There are 3 nested groupings, the coarsest first. Each group lies inside one group of the grouping before and may be the whole of it. The rows also spread widely along 12 directions, which tell nothing about the answers.
In the rows, 128 means zero.
Known rows, each followed by its group in each grouping:
[188 170 113  93 167 138 131 142 166 140 178 104 134 134 154 121 116 130
 137 167 126 157 142 165 115 131 123 162 189 148 144 129 121  76]  Bif pifal Ren
[123 149 107 126 108 140 114 111 149 114  49 160  83 135 146 128 176 163
 136 163 122 135 159 101  70 131  86 141 134 111 174  74  62 102]  Bif Napo tonu
[133 132 157 157 112 124 142 159 154 109 115  82 135 145 156 110 123 191
 174 144  74 188 129  99 133 140 115 107 137  96  92 115 126 122]  Bif Pemi sapu
[107 195 122 151 108 132 125 121 122 132 105 152 123 116 189 117 121 145
  61 165 101 144 141 103 104 168 103 150 166 128  99 153 139 106]  Vido pakul Mero
[148 136  95 194 172  90  94 143 115 113 161 151 133 121 172  92 122 144
 123 100  91 143 137 158 182  89 141 128 123 103  91 172 122  99]  nomud pipu gifol
[126 107  85 181 158  92 101 142 143  87 157 159 119 109 152  95 114 173
 146 128 105 196 153 167 189 140 139  90 101 126 111 137  97 104]  Bif lipuz nure
[119 122 104  55  99 213 128 106 157 157 116 134  72 154  92 156 139 131
 156 161 194  47 144 162  38 130  99 126 143 188 211  63 116  94]  Bif Napo Rov
[158 147  98 118 183 100  79 125 158  69 172 176 146 125 104  94  76 125
 134 131 115 119 182 182 166 146 117 175 165 167 110 148 113 111]  Bif lipuz kemup
[110 124 153 102 131 101 164 152 154 142 149 143 114 146 148 125 126  71
 132 170 121 133 134 159 138 125 107 112 138 118 143 127 145 105]  nomud revo zup
[114 141 151 127 109 121 137 121 127 123 114 173  75  92 156 117 127 153
  97 147  91 125 151  97  93 139 125 128 112 146 163  72  79 126]  nomud pipu mikis
[130 110  77 158  92 131  70 142 146  73 137 210  94 141 137  86 149 213
 159 152  68 133 167 127 146 127 121 111 138 184 129 131 169 126]  Bif pifal kad
[137 180 161 135 149 121 121  96 135 136 109 111 156 100 145 133  94 134
 114  99 137 125 143 125 114 140 128 129 140  90  87 139  83 147]  nomud revo veman
[152 127 144 132 144 118 154 152 120 160 177 108 116 154 149 127 129  73
 152 130 121 123 103 178 152  96 132 121 125 104 148 137 130  87]  Bif Pemi Karu
[128 202 142  89 132 162 151 112 109 212 163 147 131 112 161 161 120  49
  48 150 159  75 118 181  96 129 140 132 162 134 166 168 128  80]  nomud revo Kene
[178 184 175  69 117 113 176  83 129 139 150 119 124  96 151 144 130 121
 157 148 150 139 135 121 106 145 134  99 140 137 147 103  99 166]  Vido pakul Gog
[107 139 144 140 153  98 130 147 152 116 134 143 121 125 154 109 103 116
 104 147  95 140 151 134 133 138 106 154 141 116 120 118 106  96]  nomud pipu Leg
[ 40  88 142 219 151 124 135 184 100 131 160 108 108 145 153 100  71 112
  89 107  89 129  93 155 157 114 131 108  78  95 101 144 105  78]  Vido Pebe kopod
[138  94  61 154 117 117  74 172 138  77 191 210  89 167 147  75 134 174
 160 155  63 139 148 165 170 116 117 145 146 194 127 142 197  99]  Bif Napo tonu
[135 128 130 118 176  92 128 140 175  92 136 145 117 114 130 105 102 131
 142 149 126 165 165 149 131 140 103 144 131 134 130  92  72 108]  nomud revo veman
[154 170 170 139 131 103 125 107 117 119  89 147 140 104 141 117 141 131
 134  96  93 110 151 115 129  96 134 119 124  89 124 139  76 156]  nomud revo veman
[107 121 111 138 119 125 111 113 169 117  75 104 108 168 154 126 119 143
 164 147 150 140 139 114 105 149  75 137 146  75  85 100 129 122]  Bif Napo Rov
[ 53 151 127 171  78 144 112  99  98 168 103 145 120 120 182 148  94 116
  57 123 128 105 121 125 126 174 134 108 131  89  77 166 156 130]  Bif lipuz nure
[163 141 121 118 142 122 141 173 147 129 142 158  94 138 156 104 165 120
 137 167  85 137 139 139 117  80 115 145 150 146 186 112 113  80]  nomud revo veman
[ 76 121 107 124 128 119 146 164 165 109  60 155  99 196 116 116 175  64
 126 200 117  79 146 135 101  98  52 152 154 108 181 122 132  53]  Vido pakul Gog
[142 145  95  97 127  91  85  83 156 100 110 218 110 133 125 121 136 105
 140 144 154  78 187 148 127 133  89 155 143 143 133 117 130 137]  nomud pipu Leg
[126 138 133 132 128 132 141 138 127 120 161 138 107 103 151 114 107 172
 137 144 115 167 129 130 117 145 134  95 104 153 139 101  93 122]  Vido Pebe kopod
[125 125 136 165 179 143 123 167 151 130 139  63 142 158 128 115 100 125
 136 116 107 124 124 165 132  99 123 143 147  96 119 145  97  66]  Bif pifal Ren
[173 144 135 124 133 133 118 135 133 105 216 135 157 109 124 105  88 177
 165 121  90 155 140 175 167 143 155 100 141 183 110 154 152 125]  Bif Pemi Karu
[171 148 144  82  80 161 166 134 123 188 157 107  85 159 168 150 160 106
 165 160 130 107  97 131  92 105 124 116 153 134 176 100 164 114]  Bif Pemi Karu
[138 148 145 129 130 204 113 105 132 176 163  30 110 117 150 155  46 183
 122  88 168 106 104 130  69 163 150 142 157 138  83  97 102 133]  Bif pifal Ren
[186 143 136 138 122 141 101 134 107 133 176 117  93 139 161 109  95 155
 146 100  84 105 116 116 124 106 150 174 167 147 112 116 137 149]  Bif lipuz kemup
[139 124  59 111 150 118  86 140 174  89 176 204 124 159 118  97 129 127
 151 180 124 120 173 196 163 130 105 139 164 187 143 153 174  79]  Bif pifal kad
[182 156 101 134 103 118 122 151 118 114 145 198 116 127 156 101 199 153
 152 165  58 150 145 147 151  89 132 102 138 150 185 150 146  94]  Bif Pemi Karu
[130 157  94  79  83 172  99 111 166 132 118 165  69 128 163 133 105 184
 111 179 146 111 152  88  52 181  85 173 191 190 117  76 153 134]  nomud revo zup
[123 174 135  86 143 114 140  87 183 143  99 105 163 124 143 153 107 104
 135 161 189 150 153 146 112 173  87 113 162  88  90 140 119 126]  nomud revo zup

New rows, each followed by its group in each grouping:
[135 102 125 166 123  92 115  95 114 129 144 146 117 127 154 129 145 130
 184  95 141 140 130 169 183 103 153  46  73  82 115 146 120 156]  Bif pifal kad
[149 127  99 113 156 148 109 150 173 122 121 113 123 164 118 117 132 139
 173 138 142 102 142 157 113  93  91 143 167 137 135 128 126  89]  nomud revo zup
[111 124  94 148 113 145  97 109 145 102 127 124 142 128 126 120 107 204
 177 118 150 138 135 141 127 146 117  66 108 138  87 141 134 142]  Vido Pebe kopod
[111 148 112 135 106 119 121 123 138 105  61 169  99 142 151 118 165 133
 133 165 117 124 149  97  97 121  83 130 125 101 150 109  97 115]  Vido Pebe kopod
[133 103  75 139 171 159  96 177 151  99 196 122  95 154 122  88  75 170
 153 139 128 124 125 166 123 121 105 160 146 194 123 109 126  75]  Vido Pebe kopod
[180 146  75 129 129 141  80  99 131 101 136 152 109 135 131 109 131 182
 176 117 146  92 142 134 118 114 113 139 156 170 115 138 142 141]  Vido pakul Gog
[139 132 163 129 107 114 146 103 105 156 145 138 113 104 153 135 140 129
 151 104 120 115 123 137 134 102 154  61  88 111 145 123 118 158]  nomud pipu mikis
[133 147 147 104 104 102 143  94 121 153 132 156  55 114 189 141 118  87
 108 154 140 137 132 106 104 160 125 153 131 109 145  65  90 151]  Bif lipuz kemup
[115 123 130 123 141 137 107  99 130 134 105 140  92 125 114 135 114 109
 125 101 160  48 149 143  99 108 112 135 117 121 140  96  79 125]  nomud pipu gifol
[118 174 139 127 121 128 130 139 162 113  86 120 152 149 147 121 130 134
 117 176  87 150 153 114 112 147  98 147 184 101 120 144 131  99]  Bif lipuz kemup
[110 125 127 122 182 131 140 144 162 143 167 103 111 121 134 123  68 112
 105 148 154 135 132 170 111 146 110 144 134 140 130  98  90  67]  nomud pipu mikis
[ 91 114 114 164 101 152  88 156 141  93 108 149 112 154 127 101 111 180
 125 138  66 104 149 117 120 132 116 140 151 148 113 131 149 112]  Bif lipuz kemup
[162 168 143 101  98 179 121 119 123 134 120 135 107 113 119 131 141 176
 136 132  97  91 143 117  75 115 143 128 156 168 182 103  95 126]  Bif lipuz kemup
[153 131 105 134  85 150  96  74 128 133  92 119  97 114 149 146 139 200
 186  95 160 126 135 105 106 137 133  78 116 109 109 103 108 177]  Bif lipuz nure
[104 105  65  94 118 150 103 149 146 134 181 231  58 140 127 119 138 107
 107 180 140  77 153 194 115 126 116 127 129 219 197 115 159  74]  nomud revo Kene
[ 89 132 126 170 146 161 125 179 116 127 143 110 136 156 122 103 105 133
 111 126  89  97 112 156 128  95 118 122 131 132 131 165 128  67]  Vido Pebe kopod
[100 105 150 166  88 212 117 134 107 172 119  73  81 144 133 144 113 181
 139  88 117  67  95 117  79 101 152  91 112 127 141 104 115 124]  Bif pifal kad
[200 130  89 150 141  89  78 109 126 105 177 138 132 137 163 103 110 155
 194  90 125 150 138 155 196 114 136 131 150 114  61 160 162 165]  Bif lipuz nure
[112 155 109 141  79 143 114 148 164 111 109 151 156 138 165 109 148 207
 142 167  74 170 146 112 134 140 109  77 166 136  89 179 202 122]  nomud revo zup
[ 98 195 212  73  92 188 158  87 129 150 103  77 172 110  93 163  70 141
 116 119 146  72 135 110  57 171 122  99 148 136 114 125 107 161]  Vido Pebe kopod
[119  95 116 141 119 113 135 131 132 125 134 144  99 131 142 125 147 127
 168 130 128 144 136 162 157 112 139  69  92 111 156 116 110 119]  Bif lipuz nure
[ 83 147 160 140  86 129 110 125 103 113 111 209 138 117 117 117 124 111
  85 114  68  54 156 133 138 116 135 107 124 144 130 173 148 141]  nomud revo zup
[118 149 132 110 179 105 143 102 149 170 134 114 121 120 152 148  98  52
 111 132 201 125 130 180 121 141 110 131 124  81 124 119  74 102]  nomud revo veman
[195 177 105 139 133 175  94 138 115 147 121 134 109 121 151 113 157 182
 132 106  96  90 128 121  87  64 137 156 163 147 158 135 100 108]  nomud revo veman
[107 118  77 185 167 148 100 147 138 101 137 122  85 110 149 100  98 197
 114 125 131 155 134 146 113 144 116 129 110 158 124 100  63  77]  Vido pakul Mero
[117 154 148  89 107 129 167 136 137 147 173 161 124 113 152 133 130 102
 107 190 102 153 141 167 131 154 145  90 136 159 178 133 142 101]  Bif lipuz kemup
[179 155 119 111 142  94 129 133 143 111 157 161 121 128 159 109 142 124
 152 161  97 165 152 150 153 122 130 135 151 131 149 129 120 115]  Bif lipuz kemup
[143 182 168  77 142 154 138 129 158 138 153 113 149 120 115 130  85 124
 106 146 120 103 151 145  93 147 119 151 187 157 125 133 121 110]  nomud revo Kene
[139 162 123 119 145 158 126 150 150 148 145 117 100 143 154 120 105 129
  95 167 109 120 133 127  88 138 112 186 181 149 145 105 111  68]  Bif pifal kad
[150 156 136 146 184  78 106 124 145  98 119 147 175 131 117 103 126  97
 143 107 107 106 166 169 169  92 109 141 139  89 112 170  96 105]  nomud pipu Leg
[193 165 124 106 177 160 121 155 142 127 217 124 115 110 130 102  88 161
 122 146  95 135 142 166 119 124 151 172 174 204 161 113 100  80]  Bif pifal kad
[116  99  80 157 158 114 138 143 145 157 133 126  78 132 175 123 157 124
 143 153 156 165 117 164 129  98 114  86  89 100 167 102  91  64]  nomud pipu mikis
[ 77  99 116 168 117 108 116 142 126 123 113 182  96 158 139 116 147  94
 123 141 100 102 143 158 156 105 120 102 103 103 146 140 134  97]  Bif pifal kad
[141 197 173  95  99 207 126 102 121 158 113 105 164 100 107 146 116 183
 109 109 107  51 146 117  62 120 143 111 168 165 142 148 123 132]  nomud pipu gifol
[171 138  96  90 121  93 127 104 190 102  74 138  97 166 160 122 173 132
 206 183 159 170 163 111 104 133  64 144 160  82 133  75 117 128]  Bif Napo Rov
[ 97  73 131 140 134 121 148 158 125 125 175 147  81 139 123 117 134 120
 160 138 116 139 124 191 152 108 142  75  75 144 184  96 100  91]  Bif Napo tonu
[110 150 129 126 132 157 116 123 133 174 122 105 122 150 142 140 102 102
 102 122 147  57 121 145  92 118 109 160 163 117 119 136 140  97]  nomud pipu Leg
[152 162 109  80 145 208 144 107 153 204 153  62  78 105 159 167  98 159
 118 142 213 123 104 146  35 149 122 129 154 160 163  74  71  89]  nomud revo zup
[162 124 143 121 176  76 167 144 157 138 154  92 101 151 175 120 132  79
 171 158 135 199 119 161 151 115 104 140 128  71 139  91  82  95]  Bif Napo tonu
[112  99 164 152 148 150 133 176 142 137 193  65 102 128 146 109  48 175
 127 109  92 131 111 130 113 130 139 144 138 154 100  88 117 106]  nomud pipu Leg
[ 78  80 106 167 178 100 129 168 150 112 134 112 110 182 123 106 105  73
 155 137 149 122 117 179 155 103  84 128 101  88 120 123 103  72]  Vido Pebe kopod
[ 71 158 160 134 115 154 162 146 149 140 115  85 110 125 168 129  82 143
  79 170 119 148 125 103  79 185 100 134 154 132 107 101 115  96]  Vido pakul Mero
[100 130 139 148 124 126 133 145 147 124 162 105 122 135 172 112  69 158
 120 147 100 176 128 127 133 175 121 132 149 121  72 117 152 115]  Bif Napo Rov
[124 129 119 140 138 128 104 161 165  94 110 146 126 149 122  97 131 163
 141 149  80 112 161 126 118 108  93 151 158 143 133 122 132  89]  nomud pipu Leg
[144 113 113 145 158 127 112 124 144 135 126 102  81 136 146 120 109 144
 152 108 147 115 125 127 102 105 109 147 124 111 123  83  83 111]  nomud pipu mikis
[103  89 100 130  99 168 116 159 148 126 135 125 117 188 114 115 145 144
 184 142 115  87 130 171 126  91 109  94 135 144 149 140 188  90]  Bif Napo Rov
[149 128  78 149 146 133  89 154 157 101 140 160 104 131 144  97 138 188
 148 141 104 145 152 145 128 111 112 128 144 157 133 127 116  92]  nomud revo Kene
